There are 4 ways to turn a row about zero (a turn may also mirror it). The second row of each pair is the first, turned, with some noise. The first 36 pairs use one turn. New pairs use 3 turns, one after the other, and a turn may come again.
(in the rows, 128 means zero)
Known pairs, each followed by its turns in order:
[139 151  57 116 130 137 132 115]
[112 179  89 144 150 150 136 151]
Y

[172 144 118 150 107 147  90 179]
[111 127  67 102 134  87  98 120]
W

[155 107 120 140 111 132  99 135]
[149 137 129 148 128 116 120  89]
G

[151 123 126  89 147 118 142 144]
[118 126  95 147  93 144 118 133]
G

[130 130 125 100 141 142 164 171]
[158 146 148 123  83 134 110 142]
L

[133 164 128 128 128 155 171  98]
[135 127  78 108 120 116 164 138]
Y

[109 140  97  66 145 124 124 134]
[175  97 149 134 101 103 121 105]
L

[136 147 115 124 140 208 202 104]
[140 134  29  85  92 144 147 128]
Y

[119 166 141 109 126 128 128 125]
[133 137 102 117 139 134 129 158]
G

[116 192 209 141 132  68 191 140]
[203  97 153 106 106  51 169 178]
Y

[102 116 126 119 145 127 137  87]
[102 104 102 150 112 118 124 141]
Y

[154 125 148 177 151 124 112 149]
[127 127 142 125 118  67 103 119]
G

[146 130 133 142 134 148 134 156]
[146 146 131 102 119 129 125 113]
Y

[112 150  97 137 173 157 124 117]
[ 95 170 103 127  91 127 134 137]
Y

[113 209 116 128 129 137 158 163]
[190 145 145 131 123 196 124 119]
L

[138 107 126 144 168 151 131 135]
[120 126 157 122 104 118  95 125]
G

[150 163 155 135 119 169 128 177]
[142 156 114 170 107 174 109 154]
L

[115 189 103 122 126 123  94 149]
[107  92 126 127 131 124  79  82]
W

[128 126 134  93 145 155 112 140]
[108 128 134  99 113 158 120 138]
Y

[126 169 143 121 103 138  82  75]
[178 103 140 101  89 130 107  86]
W

[112  86 104 150  95 120 127  90]
[156 143 142 119 103 155 106 176]
W

[136 127  84 145 149 207 115  61]
[ 56 155  55 120 114 140 148  90]
Y

[125 108 168 119  93  47 134 156]
[ 84 136  87 172 133  94 188 114]
G

[126 140 151 176 114 139 135 114]
[ 98 155 122 129 154 162 138 124]
L

[119 111  47 209 141 200 124 120]
[158  86 206  63 138 131  78  72]
G

[207 120 142 132 130 121 149 169]
[122 129  87 108  91 150  96 190]
L

[123 111 135  98 127 112 138 118]
[118 108 149 117 117 110 114 123]
L

[209 116  89  96 131 135 125 209]
[178 133  69 123  69 111  83 188]
L

[126 141 106 106 134  57 129 108]
[ 98 102 160 160  82 128 118 136]
W

[ 89  86 125 104 126 131 123 172]
[ 71 157 129 127 127 154 121  97]
G

[151 122 190 116 115 108 117 121]
[151 111 135 117 110  80 169 132]
W

[209 171 105 156 123  74 118 120]
[145  84  57  84 152 168 114 158]
L

[134 178 106  69 126 134 152 103]
[128  84 115 157 104 176 141  88]
W

[ 78 117 124 114 112 107 103 187]
[ 74 167  99 105 139 139 142  89]
G

[100 119  94 179 114 132  84 153]
[120 146 132  97 146 118  56 147]
W

[166 136 101 113 134 116 165 105]
[120 133 105 173  94 156 143 126]
W

New pairs. What belongs after each?
[180 122 155 122  77 148 101 137]
[106 148 137 138 161 189 156  95]
L Y L

[ 76 130 131 115 126 158 206 110]
[158 162 141 177 189 161 123 106]
G Y G

[146  94 116 128 128  74 131 163]
[138 109 127 144 111 166  72 133]
L G W

[ 95 118 156 114 114 132 126 128]
[151 132 153 129 121 111 129 161]
L G Y

[139 117 151 124 117 170 124 113]
[131  85 154 130 145 118 141 132]
L Y G

[153 127 123 195  99 184  50 177]
[196  77 163 212 149 109 112 160]
Y W G

[ 95 144 138 129 142 151 125 137]
[133 151 120 121 150  95 130 131]
L W Y

[147 128 159 101 118 134  76  54]
[110 183  80 102 120 143 182 144]
W G L

[197 127 158 100  83 130  72 106]
[161 112  80 120 212 149 123  89]
G W L

[134 130 122 117 132 113 167 125]
[110 144 146 107 119 122 148 136]
Y Y Y

[147 128 139 125 104 110 129 135]
[133 126 126 125 138 112 104 111]
G W W

[141 136 110 124  60 166 113 166]
[106 169 133 125 143 137  95  58]
Y L L

[114 111  73 156  72  57 124 116]
[108  39 120 142 122 171 157 169]
G L Y

[142 126 145  47 162 128  97 143]
[ 81 186  91 104 152 111 147 115]
G L Y

[165  47 129  47 140  95 120 130]
[176 193  73 146 171  83 133 174]
W L G

[ 59  59 122 141 131 158 136 163]
[ 94  92 122 145 194 104 144  63]
G G W

[140 135 198 139 169 151 122 163]
[151 129  89  86 161 100  88 158]
L L G

[131 139  71 155 139 168  93 108]
[166  90 189 130 120 109 146 110]
W L G

[ 72 133 165 111 124 179 107  73]
[124  86 157 148 123 124 209  91]
L Y G

[134 119 127 101  93 115 140 138]
[131  98 138 101 109 141 121 109]
Y Y W

[186 137  78 129 147 180 133 150]
[121  45  93 115 112 157 131 144]
G W W

[ 82 145 114 151 192  90 161 129]
[ 95 178  91 160  93 103 119 165]
G Y L

[126 181 116 149 149 131 122 126]
[132 159 160 118 128  95 114 107]
G W L

[148 208 182 124 120  49 130 161]
[127 154 180  24 172 130 139 157]
Y W L

[ 96 138 140 136 110 132 159 132]
[141 160 157 111 125 135 127 140]
L G Y

[177 158 135 128 110 116 117 136]
[124 153 114 127 160 118 113  86]
W W G

[113 140 135  92 118  50 106 126]
[112 158 129  90 148 172 167 175]
G G W

[157 125 112 148 103 157 123 110]
[160 107 139 143 103 137 141 150]
L L G

[ 99 142 111 133  93  75 136 122]
[114 112 130 142 157 164 161 170]
L W G

[103 112 144 170 108 114 142 192]
[142 144 186 130 100 160  84 117]
G G L

[167 126 129 152 132 120 132 122]
[141 126 131 113 154 135  96 119]
L Y G

[ 66 174 159 138 137 117  47 151]
[104 137 196 152 159  60 142 174]
W Y L

[132 130  53 117 179  63 144 153]
[ 87 190  52 140 158 116 129  99]
Y L W

[123  95 205  91 181 141 124  93]
[ 50 123 150 105 133 103  88  65]
W G G

[129 162 155  89 180 116 127  87]
[ 66 158 105 178 124 129 110 127]
G G Y

[123 123 143 206 167 123 147 135]
[125 206 157 142 142 157 130 114]
L W W

[172 173 118 142 130  64 132 147]
[141  87  83 125 124  78 115 178]
W G Y

[157  65 142 120 130 127 158 158]
[133 100 130  99 102  77 120 173]
G G Y

[168 112 128 127  71 139  97 110]
[137 138 132 154  89 102 178 104]
L Y Y

[145 104 155 121 135 133 133 146]
[122 159 137 124 141 131 152 135]
W W L

[123  78 110 181 146  77 129 139]
[125 105 177 145 189 117 163 142]
Y W Y

[126 116 131 186 129  81 129 100]
[126  99 100 125  61 115 134 124]
L W Y

[120 107 112 157 164 127 135 107]
[140 160 118 164 142 139 130 145]
L L G

[ 82 123  96 114 113 146 161 111]
[148 109 105 104  98 158 127 162]
W W G

[126 134 117 124 131 182 209 115]
[130 202 122 182 107 121 127  94]
W G G

[161 131  99 118 119 104 115 106]
[145 144 122 158 144 115 168 126]
L Y L

[152  97 148 158 124 110 134 132]
[133 121 123 156 112 137  82 131]
Y L Y

